There are 4 nested groupings, the coarsest first. Each group lies inside one group of the grouping before and may be the whole of it. The rows also spread widely along 14 directions, which tell nothing about the answers.
In the rows, 128 means zero.
Some rows, each with its group in each grouping after it:
[181 146 109 117 100 153  97 165  92 140  98 104  59 124 134 104 121 128
 144 133  69 142  65 135 124 131 133 148 181 178  98  97 139 170 147 125
 129] | j13 kosek Mevon j486
[175 129 137 125  80 123 126 147 116 121 152  98  76  99 130 119 115 138
 129 140 109 147 130 156 126 129 151 108 136 111 101 104  96 142 109 170
 169] | j68 tani kef j294
[143 137 151 146 117 165 109 130 120 116 155 172 122 105 120 152 155 160
 145 138 143 168 151 144 144 148 154 175 107 138 111 136  97 168 160 157
 136] | j183 logiz befi j762
[143 175 138 104 117  97 118 169 127  83 177  83 108 139 130 174  99  88
 101  80 100  77  99 124 166 141  66 106 161  93  98 135  95  71  46 135
  99] | j13 Nefus metev j331
[170 127 132 144  65 144 133 122 123 150 150  90  98 123 125 144 138 147
 117 150 108 133 136 141 116 118 143  84 106 111  81 115 135 127 125 187
 200] | j13 Dega til j267
[133 138 141 115 160 155 102 142 134 113  99 107  62  99  92 129 128 101
  61  82 110 117 102  96 161 165  68  97 131 127  99 159  87 108 109 173
 140] | j68 Kador zivuf j245
[134 136 158 145  90 104 128 155 129 118 122 101 123  93  84 141 150 128
 130  98 124 123 137  86 124 160 124  92 126 115  94 152 121  87 104 177
 161] | j68 Kador zivuf j152
[152 134 124 116 132 140 121 149 121 110 158 132  86 109 138 131 110 131
 117 130 125 136 109 146 171 135 106 152 134 124 108 117  77 137 104 141
 111] | j183 logiz befi j213
[132 122  92 138 159 132 116 145 122 125 174 111  46 181 160 132 131 124
 109 160 101 114  85 124 183 114  79 125 156 171  85  96 154 117 104 119
  80] | j68 tevuf sir j647
[118 122 121 161 110 107 123 162 144 118 127  77  97 131 119 112 116  99
 147 162 137  96 106 159 165 131 117 142 148 159 119  85 107  96 109 142
 110] | j183 Datal Motet j399
[ 87 175 172 151  71  61 113 167 119  67  93 116  79  63 129 139 131 106
 111 109 147  88 147 143 131 141 149  91 165 160 145 107  90  81  74 107
 151] | j13 Nefus sagi j336
[168 136 122 132 108 146  99 155 163 128 136 109  98 118 146 120 156 166
 105 147 120 108 122 149 144 128 123 133 141 155  85 113 111 148 130 137
 138] | j13 kosek rup j285
[152 123 141 120  93  93 143 152  98 106 129 120  98  53  89 120 122 161
 134 117 138 141 113  76 164 152 123  94 150 139  94 132  98 103  84 147
 142] | j68 tani lubi j442
[163 130 136 120  51 139 153 133 100 151 188 126 118  91 101 191 129 159
  94 118 128 128 133 143 160 146 151  79  64  90  62 121 132 117  84 138
 185] | j68 tani kef j354
[174 158 148 116  55  86 147 196 151  93 178  65 169 119 134 154 130 109
 186  90 111 114 140 153  52 127 157 100 143  26 102 117 109 105  65 189
 157] | j183 Datal Nogos j58
[158 152 149 120 110 107 112 162 156  62 194 114 164 139 134 163 150 154
 160 111 128 113 148 128 114 146 121 119 151 129  91 133 121 120  99 152
 110] | j68 Kador Bukun j308
[139 158 149 169  56  53  94 206 145 160 139  81  83  85 121 135 168 174
 114 154 122  82 124 101 166 139 151 117 180 111  79 126  97  91 109 140
 155] | j68 tevuf sir j320
[140 178 170 144  79 118  95 154 114 121 166 145 114 134 131 190 130 120
 148  98 103 138 149 143 128 141 140 157 145 113 110 143 130 106 119 137
 129] | j183 Datal Motet j506
[173 156 121  88 121 134 102 145 105 116 161 121  75  75 120 177 115 167
  92 103 120 133  96  77 168 144  94  77 150 119  78 139  99 121  90 142
 153] | j183 zes tirun j753
[118 117 140 152  78 108 185 142  52 124 121 126  96  74  84 119 110  87
 157 122 115 152 107 108 155 139 145 126 125  93 122 113  98 101  67 160
 135] | j13 Nefus Gir j416
[125 122 125 172 178 143 117 127 116 105 180 135 108 105 104 156 176 176
 152 193 180 148 130  59 193 138 118 137 147 124  98 139  75 143 141 205
 110] | j183 zes tirun j343
[150 127 129 126 126 155 135 135 129 119 147 138  97 118 138 128 144 132
 109 119 114 138 132 127 135 128 113 126 110 101  92 133 110 130 105 167
 135] | j13 dul saro j927
[180 131 145 115 113 174 123 111  98 116 174 132  98 148 115 151 105 114
 138 108  83 184 133 142 122 140 120 141 115 113  99 143 123 148 130 186
 145] | j68 tani tez j813
[115 132 122 133 131 148 143 139  87 132 123 191   4  80 170 144 172 148
  61 121 120 153 134 131 136 113 158  89 105 116  97 110 125 160  88 115
 156] | j68 tevuf vid j110
[146 121 134 126 108 139 122 159 167 151 128 128 128 112 118 124 138 150
 109 104 124 120 136 150 151 146 107 148  99 132  92 143 117 102 114 127
 129] | j183 nokov dev j253
[123 142 160 163  76 147 142 154  97 146 100 143  88  59 101 139 161 114
 101 118 127 134 136 138 136 146 175 133 100  77 111 135  78 139 110 164
 176] | j13 kosek rup j715
[148 143 140 164  84 109 113 172  95 160 127  98 101 141  93 126 118 100
 194 136  89 151  92 107 145 141 131 179 174 126 108 130 134 104 139 164
 115] | j183 Datal Nogos j721
[172 144  87  83 144 112 144 183 113  84 214  89 120 118 126 183 143 166
 123 125 131  89  54  77 172 142  94  74 162  99  51 102 116 139  56 132
  80] | j68 tevuf vid j110
[138 136 141 127  92 108 140 167 128  88 123 107 142 107 112 140 160 128
 167  98 128 126 126 120  83 150 149  99 129 139 103 116 150 123 102 141
 140] | j68 tani tez j813
[142 128 151 151  94 163 122  93  86 143 148 152  63  97 107 155 116 137
  85 140 119 159 144 123 185 135 121 120 104 131 101 142 102 121 117 166
 169] | j13 kosek rup j285
[176 128 125 107  99 158 129 146 132 133 140 141 111  98 132 128 150 164
 112 109 106 143 124 122 123 134 127 121 110 113  77 133 123 143 113 150
 149] | j13 dul saro j927
[146 162 132 101 147 159 105 166 128  88 130  93  54 126 138 143 110  72
  77  97 104 103  88 182 136 146 107 116 137 104 113 106  72 153 100 149
 124] | j68 tani kef j354
[171 122 140  96 103 140 152 114  87  82 163 157 103  94 125 145 125 153
 148  91 108 190 148  96  92 132 134  77 123 119  96 135 140 137  86 169
 161] | j68 Kador Bukun j308
[111 164 124 146 110 120 119 133  21  90 165 152  22 115 137 193 136 124
 144 160 120 156  85 102 151 128 167  88 170 165 113  76 152 165 112 123
 123] | j68 tevuf sir j647
[116 143 141 132 118 129 145 145 140  87 147 131 104 104 152 161 148 122
  78 113 144  88 143 157 140 126 117  92 100 105 103 115  96 107  64 131
 138] | j13 Dega til j267
[113 140 137 170 109  91 124 187 133 140 133 120  79  93 128 129 184 151
 113 148 136 103 126 102 158 134 148 126 150 106  93 123 102 114 103 143
 128] | j68 tevuf sir j647
[167 127 119 122 106 137 157 147 110 101 152 112 100 107 143 125 139 140
 139 142 118 136 116 135 114 114 142 105 134 101  96  99 102 150  91 169
 143] | j13 Dega til j267
[136 133 144 124 114 143 153 139 147 120 150 169 101 101 167 150 162 150
  67  97 127 116 170 153 132 116 121 112  81  85  90 142 106 110  66 128
 149] | j13 Dega til j267
[146 114 114 156 131 155 127 154 169 124 153  78 122 181 134 117 163 117
 147 160 124 113 122 175 116 129 129 140 108 139  90 103 145 146 147 173
 124] | j68 tani lubi j442
[122 168 134 159 115  96 134 211  97 165 114 139  42 124 162 120 163  93
 120 103  70 114 102 116 146 114 134 179 171  54 103 137 103 107  75 128
  99] | j13 Nefus metev j331
[115 122 145 160 166 151  95 143 144 112 125 110  70 141 103  98 121  89
 102 148 119 123 116 153 194 150  86 189 148 157 127 132  59 124 142 166
  87] | j68 tevuf sir j320
[142 119 162 184  60 141 126 112 113 158 120 140  53  93 136 119 170 155
 126 164 125 185 196 161  86 114 209 101  91 113 111 118 127 155 159 199
 238] | j68 tani kef j354
[155 112 145 117  79  65 158 181 122 140 124 140 132  76 101 100 126 163
 148  77 111 136 125  67 162 149  99 139 146 135  80 161 136  50  56 102
 107] | j68 tani lubi j442
[124 101 102 132 128 111 173 147 104 114 120 135  62  87 152  94 131 129
 141 138 139 149 114 110 134 110 126 102 126 128 114  93 119 118  75 140
 132] | j183 logiz befi j762
[128 166 168 139  59 125  94 137 111 100 132 112  97 110 108 173  89  88
 130 109 117 127 137 187 127 150 147 125 131 151 134 106 110 112 121 136
 160] | j183 Datal Motet j399
[141 127 132 122 119 133 147 135  84 110 107 121  78  99 103 112 115 100
 137 100 100 158 105  98 132 135 110 115 142 129 116 129 116 112  91 161
 134] | j13 Nefus metev j331

New rows. What belongs after each?
[164 107  82 123 153 132 140 171 146 171 137 126  23 130 185  92 165 168
  84 143 100 124 102 113 157  97 103 110 136 114  61 110 139 131  89 125
 125] | j68 tani kef j354
[140 150 125 145 146 107 103 189 161 113 113 103 102 116 145 112 197 155
 140 133 127 102 111  72 117 131 114 123 179 118  88 134 117 126 127 169
 114] | j13 dul saro j927
[169 166 187 140  42 130  58 134 138 138 124 111 101  93  97 142 104 139
  98 116  96 131 151 157 152 160 128 148 141 146 108 156  80 111 157 164
 186] | j13 dul saro j927
[129 157 146 116 106 173 106 111  97 133 190 225 123 109 130 250 163 189
  85  85 137 150 157 113 172 152 125 118  62 163  71 159 179 121 111  71
 142] | j183 zes tirun j753
[140 119 140 127  82 132 143 135 135  90 158  97 125 118 112 138 103 108
 117 126 137 113 136 198 142 145 130 109  90 143 109  99 107 116  91 139
 144] | j68 tani lubi j442
[190 125 112  69 152 176 148 108  69  55 218 130  96 102 100 167  76 136
 119 123 119 166  84 108 185 149  91  96 135 105  87 116  63 167  76 182
 107] | j68 Kador Bukun j308
[115 130 147 188  81  94 118 172 136 147 134 117 100 101 112 130 167 150
 125 170 144  99 137 140 186 145 156 153 130 144  98 119  98 106 122 130
 134] | j68 tani tez j813
[129 112  98 148 138 149 141 165 131 126 146  82 108 115 105 126 136 116
 129 173 149 100  82 148 182 140 119 139 118 123  99  91  82 136 109 157
 109] | j183 zes tirun j343
[132 164 178 147  37  85  95 144 143 118 153 126 111 116 141 173 106 125
 124 101 117 115 182 177 122 132 140 119 128 139 119 126 133  68  96 118
 170] | j183 Datal Motet j399
[145 165 161 140  73  80 105 211 182 100 140  60 165 102 105 147 159 132
 134 111 143  61 129 155 124 167 144 124 146 103  94 124  83 103 103 146
 136] | j68 tani kef j354
[183 111 144  79  88 170 141 108 109 120 132 186  77  68 131 124 106 165
  82  73  98 188 157 155 122 136 133 108  81 140  97 140 117 143  92 120
 179] | j68 tani tez j813
[160 115 136 115 108 128 168 164 129 101 177 119 139 126 123 119 112 103
 140  98 101 131 131 155 136 138 112 151 115  66  97 133  86 109  59 162
 105] | j68 Kador Bukun j308
[163 123 145 135 116 125 115 128 136 106 153 128  75 100 137 114 143 163
 117 139 122 164 160 124 120 124 136 109 145 123 102 132  91 144 121 184
 161] | j68 tevuf vid j110
[106 147 150 128 119 131 139 101  93  83 171 127  91  80  93 200 110 112
  63 107 153 107 131 108 195 151  90  56  97 102 104 136  83  84  58 160
 154] | j13 Nefus Gir j416
[153 107 109 110  99 154 169 134  98 124 165 107  98 106 102 151 119 122
 103 122 119 134  96 141 149 141 127  81  85 105  79 100 123 136  79 152
 147] | j68 tevuf vid j110
[156 153 129 142 131 127  89 150  91 170 162 140  50 123 110 159 121 153
 120 139 100 147  87  62 224 137  87 161 180 127  81 158 109 102 127 148
 103] | j183 Datal Nogos j721
[116 142 108 141 118 111 142 173 134 130 136 114  48 124 183 131 155 113
  81 133 115  81 114 142 140 104 116  90 125  90  90  97 124 103  64 128
 133] | j13 dul saro j927
[205 137 144 115  60 133 108 132 116 117 181 110 127 129 118 150 126 172
 168 124  87 173 143 122  94 138 149 105 144 131  78 132 147 145 137 182
 176] | j68 Kador Bukun j308
[129 132 138 114  99 160 116  93 111  63 155 125 106 123 113 160  78 102
 101 128 135 122 123 183 164 148 100 102  98 201 120  93 118 119 106 121
 133] | j13 dul saro j927
[141 140 165 138  99  99 109 136 127 126 136 141  73 115 137 132 125 136
 111  96 105 148 164 111 138 133 108 118 140 139 104 157 131  77 100 139
 151] | j68 tani kef j354
[143 112 134 158 118 127 153 118 130  85 189 104 174 119  94 154 164 164
 173 165 171 132 146  80 145 138 122 102 120 127  89 128 122 116 108 201
 128] | j13 kosek rup j285
[127 117 124 158 136 133  88 130 154 161 111  89  65 144 113 109 115 120
 102 148 120 117 106 114 193 142  64 138 136 186 100 137 124  82 153 155
 134] | j183 logiz befi j762
[152 182 159 109 105 203 101 144  74  88 163 187  96 106 121 211 152 122
 111  95 102 161 125 181 114 164 187 147 102 103 104 122  99 220 141 140
 143] | j68 Kador Bukun j308
[133 131 140 144  96 140 160 155  51 152 143 150  91  83  71 161 136 114
 124 109 106 149  94  84 185 162 141 139 110  80  86 145 102 120  90 156
 127] | j68 Kador zivuf j152
[168 128 126 112 111 127 121 141 140  98 163 122 124 110 135 135 129 172
 153 130 135 147 137 131 124 131 125 112 137 150  99 115 121 135 116 148
 131] | j183 nokov dev j253
[148 134 121 174  94 123 134 192 141 180 159 107 131 119 122 143 195 170
 162 170 134 118 123 125 143 132 173 157 121  71  77 122 113 144 139 175
 135] | j183 nokov dev j253
[135 133 161 162  88 143 120 134 135 127 139 133 127  82  97 146 158 152
 105 142 150 120 154 134 169 151 142 141 105 122 100 141  79 125 123 164
 156] | j13 kosek rup j285
[150 140 123 123 109 149 113 140 118 108 146 114  97 105 127 160 137 143
 132 131 131 139 118 135 120 136 138  97 124 145 101 107 127 146 123 148
 160] | j183 zes tirun j753
[161 139 128 142  94 162  83 158 120 169  89  91  56 141 109 115 145 114
 121 130  71 146  86 150 112 147 145 143 146 171  93 113 152 167 184 152
 158] | j68 tevuf vid j110
[150 134 159 117 100 185 135 124  74 143 166 183 117 120  76 176  99 102
  97  72  83 164 121 142 193 173 107 182  75 113  91 168 109 118 104 128
 111] | j68 Kador zivuf j152
[159 169 151 124  92 124  97 168 128 114 150 139  88 119 153 152 130 130
 138 104 101 143 138 158 109 126 146 146 156 107 112 126 110 135 114 138
 138] | j183 Datal Nogos j721
[140 137 146 119 106 164 134 160  82 128 141 174 119  88  81 157 142 133
 124  97 111 155 102 127 169 170 145 178 110 128  95 137 102 156 116 115
 101] | j68 tevuf sir j320
[208 123 136  78  80 134 156 173 146 109 198 183 173  94 153 136 150 205
 145  82 112 157 162 159 114 133 153 160 100  99  68 135 120 150  72  96
 115] | j68 tani kef j354
[102 144 135 149  70  60 126 162 108 115 115 174  59  63 175 141 157 182
 129 132 153 124 150 111 138 116 160  90 145 187 112  97 155  95  83  64
 154] | j183 logiz befi j762
[105 142 154 155 130  71 121 186 120 103  77  89  94  57  85 104 138 105
 152 112 145 118 108  52 151 156 105 123 190 119 132 149  66  71  92 172
 124] | j183 zes tirun j753
[156 139 121 118 140 190 129 100  51 132 201 170  81 131 101 193 110 133
 106 129 100 166  90 104 218 144  97 147 112 120  80 137 113 152 112 147
 102] | j13 Nefus Gir j416
[139 131 150 137  98 120 119 149 156 123 138 108  99 115 124 132 131 127
  91 112 126 109 147 158 146 142 115 114 108 125  96 136 108  97 103 146
 153] | j68 tani lubi j442
[141 113  93 111 119 153 156 146 108 101 132 141  71 102 165 115 131 134
 136 142 134 146 104 172 117 114 152 110 107 154 111  63 130 172 101 113
 135] | j183 logiz befi j762
[134 172 139 152 139 146  87 160 111 153 160 152  82 139 137 189 172 144
 123 125 114 137 114  92 161 143 123 159 139 104  84 155 127 142 152 155
 120] | j183 logiz befi j762
[158 130 130 122 101 184 107  91  82 136 186 152  82 143 115 183  80 124
 111 133 101 170 122 162 186 139 107 144  95 172 101 124 136 130 131 127
 141] | j183 zes tirun j753
[146 111 148 145  75 167 130  99 127 134 158 107 125 151 106 145  87  88
 134 125 106 159 158 198 124 137 122 138  70 142 119 124 136 103 129 168
 174] | j183 zes tirun j753
[156 111 123  97  85  79 148 146  98 133 146 135  68  65 116 119  97 171
  95  96 108 137 110  65 184 133  84  76 149 148  78 133 132  61  42 100
 134] | j68 tevuf sir j647
[161 125 125 131 107 114 113 158 128 140 142 147  66 132 159 110 140 163
 128 125  86 144 129 118 147 120 114 143 160 161  84 130 147 115 110 115
 120] | j68 Kador Bukun j308
[120 171 167 162 131  92 111 176 111 104 179 155  93 126 143 171 156 124
 131 120 121 120 145 108 176 141 126 174 167  81 107 159  77 105  91 146
  86] | j68 tani tez j813
[136 176 138 158 120 107  97 181  91 122 158 119  80 118 133 167 154 133
 164 154 124 131  95  97 158 142 148 160 185 102 107 123  90 149 138 165
 109] | j183 logiz befi j213
[117 135 162 120 119 159 147  93  61 106 157 204 100  95  98 188 102 113
  86  72 122 162 138  96 199 154  83 132  89 137 106 168 121  84  66 114
 112] | j13 kosek rup j285
[155 137 144 106  56  70 149 166 119  89 134 138  98  67 154 117 105 146
 154  90 119 145 151 140  92 113 147  93 153 122 120 105 121  89  47 111
 154] | j183 Datal Nogos j721
[120 119  96 116 132 146 166 130  54 103 148 147  59 141 139 156 120 102
 140 122 112 149  77 125 146 126 120  94 113 176  98  77 189 133  79  92
 101] | j68 tani kef j354
[162 160 150 128 126 193  74 129 115 169 127 148  71 110  94 179 144 141
  90 102 100 161 118 108 156 157 120 146 119 111  86 165 110 151 171 177
 162] | j183 Datal Motet j399
[134 154 153 152 104 138 112 171 116 147 112 140 116  99  97 156 172 132
 156 107 120 146 126 101 119 153 157 157 135 103 102 146 122 134 144 164
 139] | j183 Datal Motet j399
[131 184 143 137 137  94  78 208 162  69 175 105 104 155 169 156 160 126
 132 129 117  78 117 156 137 137 123 160 196 131 108 109  92 138 108 119
  69] | j68 tevuf sir j320
[149 130 128 101 127 141 128 144 136 105 124 112 108  95 116 134 123 126
 118  90 129 136 114 114 121 147  99  96 115 123 102 132 112 119 104 159
 148] | j183 logiz befi j762
[135 137 173 166  60 134 103 124 135 137 134 139 101 145 132 143 137 124
 132 123 106 154 183 188 104 136 160 143  96 164 114 133 160 117 152 140
 176] | j68 tani lubi j442
[166 103 104 134  56 139 143 167 135 162 126  68 128 170 111 105 123 105
 165 129  72 120  88 176 107 138 134 130 109 166  78  88 193 118 126 128
 142] | j68 Kador Bukun j308
[165 125 133 103  92 107 122 155 151  91 130 145  87 107 172  98 129 163
 125  99 100 140 154 153  98 118 127 108 148 172 102 112 142 119  85 102
 141] | j68 Kador Bukun j308
[136 121 158 158  89 140 176 135 112 130 168 148 135 103 117 146 145 122
 119 128 129 138 165 148 150 129 145 150  81  51 101 144  75 109  79 180
 144] | j13 Dega til j267
[114 108 100 153 174 160 127 164 126 160  99 130  21 140 141  84 158 106
  88 147 100 127  85 132 175 123 102 162 135 146  99 111 118 140 125 132
  94] | j68 tevuf sir j320
[ 96 158 148 164 114 120 124 135  51  56 177 152  94 104 102 199 142 123
 157 168 159 131 109 119 185 158 163 122 150 165 120  93 101 152 111 135
 101] | j68 Kador Bukun j308
[182 150 135 107 102 156  98 127 114  99 158 125 121 131 121 161 127 163
 139 125 104 144 109 124 134 140 115 125 148 181  87 123 137 151 140 138
 132] | j13 Dega til j267
[102 153 137 139 108  89 148 189 123 127 132 147  72  88 154 151 145 109
  95  95 131  94 128 133 155 122 126 119 127  73 108 123 100  76  40 105
 119] | j183 Datal Nogos j721
[163 121 114 119 120 183 121 122 136 141 173 132 108 155 126 157 121 133
 118 126 112 144 119 164 149 129 107 137  89 137  85 119 148 134 126 143
 132] | j183 Datal Nogos j721
[158 128 127 148  92 103 126 135  90 100 164  99  47 136 152 113 110 121
 162 171  99 165 125 146 115 108 152 111 177 141 117  84 118 147 115 173
 144] | j68 tevuf vid j110
[167 135 153 146 105 164 105 105 134 162 190 147 119 149 111 168 140 160
 100 122 100 153 164 121 176 135  99 155  96 111  75 178 123 107 135 175
 150] | j13 Nefus metev j331
[132 138 144 159 130 135 124 118 124 124 187 125  94 146 124 154 128 126
 108 151 125 127 147 126 192 126  99 145 127 109 100 143  95  98 107 174
 120] | j13 Nefus sagi j336
[183  51  95 123  81 171 202 122  96 178 137 133  95 105 105  52  79 120
 161 150  91 196 110 174 157 110 135 176  84 119 101  92 112 132  95 155
 133] | j183 Datal Motet j506
[158 133 138 141 101 120 117 142 108 106 166 145 101 122 140 118 121 151
 155 154 112 148 129 127 167 126 123 171 163 152 106 119 101 129 115 139
 100] | j13 dul saro j927
[127 147 165 163 113 107 121 138 140  95 188 117  97 161 153 153 132  99
 126 126 109 126 180 151 126 123 118 127 133  77 113 145  99  91  92 192
 137] | j68 Kador Bukun j308
[103 134 144 174  68  97 139 197 143 138 126 128 155 107 110 146 204 148
 152 131 143  95 135 139 122 152 180 144 108 138  92 110 155 116 115 104
 123] | j68 tevuf sir j647
[138 127 167 114 105 141 118  99 118  70 139 131 154  79  55 162 102 135
 145  92 158 161 144  97 143 171 101  97 113 171 119 152 111  95 115 169
 153] | j183 Datal Nogos j58
[107 148 130 151 106  63  96 205 180 110 104  58 107 127 128 121 168 126
 122 122 132  52 103 116 129 146 107  94 174 176  96 106 147  76 103 110
 115] | j68 tevuf sir j647
[116  99 127 141  89 137 178 134  76 129 158 132 143  85  63 154  95 106
 139 132 148 133 101 130 210 160 117 145  78 128 106 115  99  85  69 124
 110] | j183 zes tirun j343
[152 148 128 115 105 144 131 152 115 106 152 137  85  96 147 151 129 141
  86 129 120 107 109 162 165 128 128 124 126 122  95 104  82 145  85 118
 129] | j13 Dega til j267
[165 122 121 143 114 151 140 176 113 160 129 160 101 108 135  96 174 158
 153 140  97 157 112 111 142 127 149 194 138 100  83 133 109 159 130 152
 106] | j13 dul saro j927
[157 146 107 137 156 139 100 176 171 119 155 106  84 164 178 140 206 163
 125 139 109 110 123 113  94 117 126 101 153 116  68 120 155 158 134 168
 132] | j68 Kador Bukun j308
[135 134  99 128 115 121 147 179 111  84 139 120 108  99 142 129 154 143
 144 152 145  94  78 136 156 129 142 122 154 162  98  69 116 154  81  96
  89] | j13 kosek rup j715
[139 139 115 104 120 165 101 140 114 115 100 149  52 107 141 132 115 129
  70 108 107 113  85 157 174 140  97 128 131 217 102  99 135 139 108  64
 113] | j13 kosek rup j285
[150 131 124 133  84 173 126  95  57 150 158 190  41  90 136 170 136 176
  91 153 116 174 127 119 172 122 152 100  94 152  82 112 146 157 125 128
 174] | j13 dul saro j927
